All groups share one centre, and each spreads out both ways along 12 directions, with some noise.
Known rows, each followed by its group:
[  6   8 -19   1  40   4   8  17  47   9  57  11   8  12 -12  -6   4  -3
  27   8  -6 -22] => M
[-30  25 -42  71  12  18   9  13 -32  33  15  17  19  26   1  -9 -14   3
   6 -40 -12  63] => M
[-16  -2 -18   0   7 -13   6   1   4  19  31  27   8  -5 -22 -22   6  -8
 -14   3  -3  -3] => T
[  5  -1   1   1   5 -14 -11 -44  -2   2 -20   0 -28 -12 -41 -24   0   6
  14  11  24  37] => Y
[-23   0 -10 -29  25   6 -13   3  38   0  52   3   3  36 -23 -16  26   8
 -53  -2   9 -42] => D
[-24  40 -11 -28   9   6 -11 -20  34  23 -11   2 -19  -7 -31   6 -20 -10
 -34  -4  30  -6] => T
[-18  15 -11 -12  23  -4 -19 -22  35  13  25   4 -10   4 -40 -28  -4   0
   5  15  30  -6] => T
[-23 -27 -12  13   9 -21  16  -5  -1   4  48  26   2 -25 -20 -36   6 -17
 -11  11 -10  -2] => Y
[  7 -15 -25  29   3  11 -11   5   2 -15   7  -7  15  -2  -3 -15   9   2
  46  -3   8  11] => M
[ -4   9 -16 -24   6  -8  -5  11  44  12   0   4   5   7   2  12  -7 -17
  -8  16  11 -14] => T
[ 14 -19   5   8   2 -32  71  24   4 -42  11 -27 -12  14   2   0  -2 -36
  10  -6 -20 -21] => T
[-21   5 -39   9  -1 -39  15 -17  30 -12   2  -4 -33 -48 -37 -14  27 -19
  -8  -9   4   4] => D
[ -9  10  -4  -3  11   4   6 -21   9  -9  -2 -15 -22  -1 -31 -10  -1   0
 -11 -18  18  -1] => T
[ 34  26 -19  16  -7  24  11   2  29 -12  20   4  32  45 -68 -19  21  -2
  -1  16   0  -9] => D
[ 15   4 -14   4  -2  -4  23  16   2  -2   4   8   9  -2   5  14   3  -6
   6  -5 -16  -3] => T
[  5   3 -12  11   8  -1  39  -5  25  43   2  36   2  20 -23 -10 -35 -42
 -27   9 -11  34] => D
[ -9  -7 -26  13  18  21  20  -9 -16   3  57  28   6 -41 -45 -39  14   6
   8 -30  -5 -22] => Y
[  4 -30 -35   6 -38   2  -9   1  13 -14 -24   2  23   6 -19 -30  34 -24
 -20   3   4  -2] => D
[ 10  -8  18   4  23 -11  48   1   0 -15  32  -8 -24  15 -26 -27 -11 -33
  35  20  -4  -6] => M
[-21  27  11 -28   8   5 -16 -40  -2  29  -9   8 -43  -8 -51 -34  -4 -10
  -8  12  35  10] => T
[-30  27 -14 -46 -10 -13 -57 -14  24  22 -50 -11 -11  47   9  15  27  23
 -69  -9  31  11] => D
[  8  -9 -13  -8 -27  22  16 -13  -4  -9 -37   4   1 -37 -12  22 -13  -9
 -44 -25   5  -1] => Y
[-13   0 -15   1  -7 -18  24 -15  -9   5  -1  17  -9 -31 -30 -14  -3 -11
 -23 -14   1   7] => Y
[-25  23 -14 -15  15 -10 -21 -17  22 -16  23 -10   0 -35 -41  -7  -5  17
   8   0  37 -29] => D
[ 30   2 -15  12   0  16 -10   5 -15  16  -2  19  16  38   6   7  32  31
  -7 -16 -20  30] => D
[-35   8 -26  14  28  12   6   9  25  17  46   8   9  22 -16 -18 -11 -13
 -16 -11   6  -5] => M
[-44  55 -20 -21  17 -17   0   3  19  43  20  21 -12   7 -28 -11  -4 -12
 -29  -6  11 -10] => M
[ -9 -22 -11 -21  44  -1 -14 -32  59   2  19  -9 -47  -9 -15 -10   7  -2
 -12  -3  21   1] => Y
[ -8   5 -12  -1  10  31   7  10   3  13  35  29  47 -24  -9  14 -45  10
 -17 -14   7 -26] => D
[-21  16 -34 -23   4 -69  40   3  22  15  -6  15  -5  41 -25  -9   7  -8
 -72 -31   2  13] => Y
[-15 -24 -21 -10  25  32  -3 -43  16  34   6  28 -48 -43  -7   8  10  13
 -78 -51  -4  20] => M
[ 12   2 -17  12   7  28 -15 -17  30 -34   1 -18  17 -28 -27  18 -25  18
  21  -6  32  -7] => M
[ -5  20   6  -5  -7 -18   6  10   5  -9   6  -4   8 -10  -7   8 -15 -12
  16  31   5 -10] => Y
[-17  15   4 -18  36   1  15 -19  40 -10  36 -10 -25 -31 -47 -10 -29 -17
  13  13  29 -31] => D
[ 12  19 -32  15  -1  17  -4   4   8   5  -3  17  32 -28  -4  36 -17  25
  -6 -24   2   6] => D
[ 37  25   5 -20   1  43 -16 -22  27   5 -26 -13 -18  74 -44  -4  32   5
 -30   5  10  12] => D
[ 12 -19 -23  27  30   6   7 -10  16  18  40  29   2  -7 -13  -7   6  12
   0  -7 -19  28] => Y
[ -1  52 -20 -11   5 -24  14  29  15  29  -1  17   6  15   8  28   5   2
  -4  -7 -17   1] => M
[ 15  35   5   2 -27 -37  15   8  -3 -10 -30 -10  22  44 -35 -18 -16 -23
  37  40  16  14] => T
[-15 -19 -29 -10 -17   2  27  -3  17  -9 -23  -1 -16 -53 -13  -3  -4 -40
 -25 -26   9 -20] => Y
[ 33  27  -6  -6  28 -32  20  -1   7  18  28  28 -21 -26 -16  11  22  24
  32   1 -26   7] => M
[  8   0  12 -15  21  38  31 -18   2   7  17  11 -30 -10 -28   4 -15  -8
 -35 -21  -4  -9] => M
[-14  11 -23 -34  41  -1   0 -30  60  33  -9   1 -53  21 -15  13   5   4
 -61 -38  17  19] => Y
[ 22  13 -16   1  21  10  17  -9  -3 -10  21   3  -1  -7 -38  -6   9  26
  20 -33   6  -8] => Y
[  1  -3 -18 -16  -9  10 -30 -17  34  -9 -21  -8  11  14 -15  11  13  16
 -44  -7  22  -1] => D
[  5 -19 -19  -7   8 -18   3 -15  16  15   1  27 -15 -50   1  18  -1   3
 -19   2  -8  23] => T
[-27  -8 -33  31  12  53 -12  18   4  -1   5 -16  14  22  25  10  -6   0
 -10 -44   9   7] => M
[-12  13 -34  12   7  39 -21  17  -5  38  18  28  30  36   6  -3  18  14
 -25 -30  -8   6] => M
[-39 -35 -32 -12  17  24 -29 -25  69   7   3  -6  -6   5  -6  -1 -10 -15
 -70 -17  31   0] => M
[-14   1 -10 -15   9 -14  37  14  -3  26  31  33 -19 -29  -5 -13   4 -34
  -3   4 -21 -15] => T
[-16  51 -24   3  -7  19  21   0   7  31  11  26   9 -44 -55 -19 -31 -40
  17   2  14 -17] => T
[  8  39 -29  -3  30  -8  18 -15  45  44  -6  20 -16  36 -35   6 -13   0
 -28 -22   5  41] => Y
[-10   6 -36  10 -15 -18 -12   4  25 -11  -8   2  33 -38  -6  24 -14  10
  -9   1  11  -1] => Y
[-32  22  10 -40 -21 -25  12   3  -6   2 -20 -12 -27  -6 -33 -46  -4 -59
  18  34  31 -33] => T
[  7  29  -5   0  19 -20  34 -22  33  16   4   7 -31   8 -48  -1 -15 -19
 -19   9   1  27] => D
[ -2  -3 -33  10  14  39  -2  -9  31  39   6  24  -6   3 -12  -8   3 -18
 -26 -27  -5  16] => T

New rows. What belongs after each?
[-29  15 -18 -43   4  49 -35 -10  16  51   0  25 -14  10 -13 -21  28  -4
 -62 -27  15 -27] => M
[-15  -9 -35  -4 -37 -32  -9  -2  15  18  -5  43  50 -40 -39 -34 -22 -37
  -1  52  18   2] => T
[-13  14 -18   0  20 -25  34  42  42   7  53   7  30  56  -7 -11  -4 -29
 -13   9 -13 -29] => T
[-38  -6  -5 -12   1 -20   1 -29   8   5   0   3 -41 -55 -27 -25  -4 -29
 -10  11  18  -3] => Y
[  0 -27  -3  33 -23 -26  58 -31 -20 -57  -6 -20  -1 -44 -60 -30 -23 -21
  -4 -14  11   6] => T
[ 23  -3  -9  25  17  12  29 -41  -2  10  34  45   8 -53 -57   7 -35  23
 -24  -7  -8  35] => T
[-17  30 -29  -9 -20   8   1  46  23   0 -26 -22  27  50  19   9  11 -25
 -16 -24   4 -31] => T
[-18  13 -21  -1  12  -3  -8  -9  19   4  14   3   3   6 -17   1   4  15
 -31 -22  10  -2] => T
[-10   3 -25   4  13 -20  -3   3   9  25  21  20 -11  -8 -12 -35  21 -19
  37  12  -2   9] => T
[  5 -15   8  -1   5 -12  23 -28  -8 -12   6   2 -26 -22 -38 -23  -6  -9
   2   8   7  11] => T
[ -2  -8 -28 -16  10  22 -38  -6  28  23  21  32  27 -11  -6   7   5  23
 -26   4   8  -6] => T
[-13  36  28  -8  31   7  26  -6   2  14  42   7 -35 -32 -18  15 -30 -14
   6  25  -8 -12] => Y
[ -4  14  -2 -18  18  -8  29   1  14   6  22  -3 -45  21 -25 -23  41 -25
 -14  -4 -13 -17] => D
[-24 -32 -15  10   3   1  27 -21 -34   0  51  43  -8 -87 -34 -25   8   5
 -36 -27 -16 -12] => T
[  7  14 -22  -2 -10 -15  -5 -10  -5  11  16  33  21 -35 -38 -18  15  18
   4   1  -1  -5] => M
[-14  33   6   0  -3  23  17   2 -23  22  25  27   9 -16 -28  -4 -17 -10
 -13   6  -7 -12] => Y
[-15  10 -31  -8  28 -10   8 -14  55   7   8  -9 -38 -31 -24  -9  -3 -25
  22 -11  20  -5] => Y
[-46 -25   8  -4  -3 -36  -3 -11 -29 -22  60  18  18 -43 -26 -36   5  13
 -30  23   3 -28] => Y
[-31  -5 -53  27  17 -31   0   2  55   5  31   4  12  -7 -26 -31   4 -21
   6  -5  10   2] => T
[ -5  -5 -21 -27  -3 -20  16  24  34  23   7  22   5  14   8  -1  17 -26
 -37   4 -17 -22] => M
[  2  14   3  -2   5  -1   9 -16  10  11 -11   7 -16 -16 -14  14 -19  -7
 -14   9   2  20] => Y
[ 24  -1 -17  23   4 -36  56  31  36 -19  15   3  41  42   4  38 -26  -9
 -30   1 -27   9] => T
[-27   1 -20 -13  13 -24   2   3  21  18   3   5 -24 -16   7  -7   3 -19
  -7  -7   4  -2] => D
[-26  -7 -31 -15  -7  -2   6  19  33 -14   7  -9   5 -41   5   7   1 -30
 -11  -9  10 -47] => Y
[-31   7 -12   8  13 -20   1 -17 -26  37  16  18 -40   6 -24 -61  36 -11
  10 -15  -5  27] => T
[ 13  17   4   4  22  -1   7 -11 -12 -35  68  -6   1  11 -69 -44  45  27
  31  10   1 -32] => D
[  7  -8 -25   8  -1 -12  12  -2  18   0  -3   9   5  -8 -10  -1   0  -7
  -6  -4  -2  15] => Y
[-14  23  -6 -10  26   2  39  -8  43 -26  62   6  20 -39 -61  21 -48   1
 -42  -1  15 -53] => D
[  9  30 -11  35  28   5  36 -53  -3  21  16  29 -26 -41 -69   2 -36  21
 -20 -30  -2  58] => T
[-16  22 -20  22   0  31   6  18 -13  19  -3   2  11  26   1  -7  -5 -17
   3 -23   2  12] => M
[  1   2  -8   6 -10 -20   5   5  11  -4   3  10  28   1  -6  13 -14   1
 -17  18  -2   7] => Y
[-36  17 -15  -7  21 -12   9 -23  18  12  11  -2 -44 -27 -30 -17   1 -12
 -23 -24  15   1] => T
[ 34  -1  -2   5   9   1   4 -25   5   3  -9  12 -16 -23 -21   8  -8  10
  29  11   1  34] => T
[-16  17 -41   9  -9  11 -12 -24  11  24   4  41  32 -55 -37  20 -22  25
 -60 -25  10  16] => T
[ -9  29 -34  -1 -29 -23  -9   9  14  24 -28  24  43  13  -9  15 -13   0
 -41   5   6  20] => T
[-23  48  -4 -43  34  15 -23  -4   1  52  36  39 -21 -30 -13  10   6  19
 -10   3   6 -23] => T
[ 20  30  -2   5   6 -31  37 -26  28   0 -25  -6 -35 -10 -42  16 -20 -17
   0  12   4  40] => D
[ -6 -12 -32  49  21  -7  53 -20  39  -4  42  11   4 -11 -61 -34 -28 -31
 -10 -17  -2  18] => T
[-21  11 -17 -20   5  -9 -19   4  19  13 -10  -9 -20  17   7  -8  22  -8
  -7  -7  11  -6] => T
[  2   7 -13  12   0  -1   3   3   1  13  20  22  26   7 -20 -10  -3   3
  -3  10  -3  10] => Y
[-26  36 -19   8  17   3 -15 -24  -8  28 -13  -4 -41  15 -15  -8  24  24
 -29 -56   7  33] => T
[-20   5 -14   6  17  21  12 -19   3  30  30  27  -8  -2 -44 -37  -8 -20
 -20  -9   5   7] => M
[-18  40 -10 -18  19 -21  19 -11  35  43   6  15 -36  51 -37 -15  10 -26
 -53   6  -5  22] => D
[ -5  31 -32   6   1 -15  24 -11  28   9   2   7 -23 -11 -47  -6  19 -18
 -26 -11  -7   8] => D
[ -1  10  11  -6   5  21  31  -4   1  -4  14  -5  -9  23 -38 -22 -11 -26
 -11  -6   7 -17] => T
[-21   9  -5 -12 -22 -17  24  -7  -8  15 -14  23  20  -2 -29  -5 -35 -22
 -63   2   9   3] => D
[-49  19 -18   3  39 -31  12 -15  20  11  64   7 -26 -14 -50 -46   6  -9
  -4 -10  12 -13] => T
[ -7  36 -29  -7  -2   1 -13   2  29  50   1  38  23   7 -23   1 -17  -9
 -20  15   8  17] => T
[-27  39 -13   2 -17 -26   9  -1 -19  31 -28  16 -25 -39   1   6  -8 -23
  -4   2  -6  24] => Y
[ 20  12  -4  -8   2  13   5  -6  26  -7  11   9  27  -7 -33  16 -31   3
  -5  20  12 -11] => T
[-44   7   1   8  -5   4  33  12 -43 -11  13  -8  -5   1 -13 -21 -12 -26
 -18 -20   6 -12] => M
[-16 -35 -40   1   5 -67  15   3  26   2  -4  11 -15  -3  23   3  28  -2
 -44 -24 -17  25] => Y
[  2  17 -32  36  -2 -28  23  15   4   4   9  17  34   3 -13   5 -14  -2
  14   0 -11  28] => M
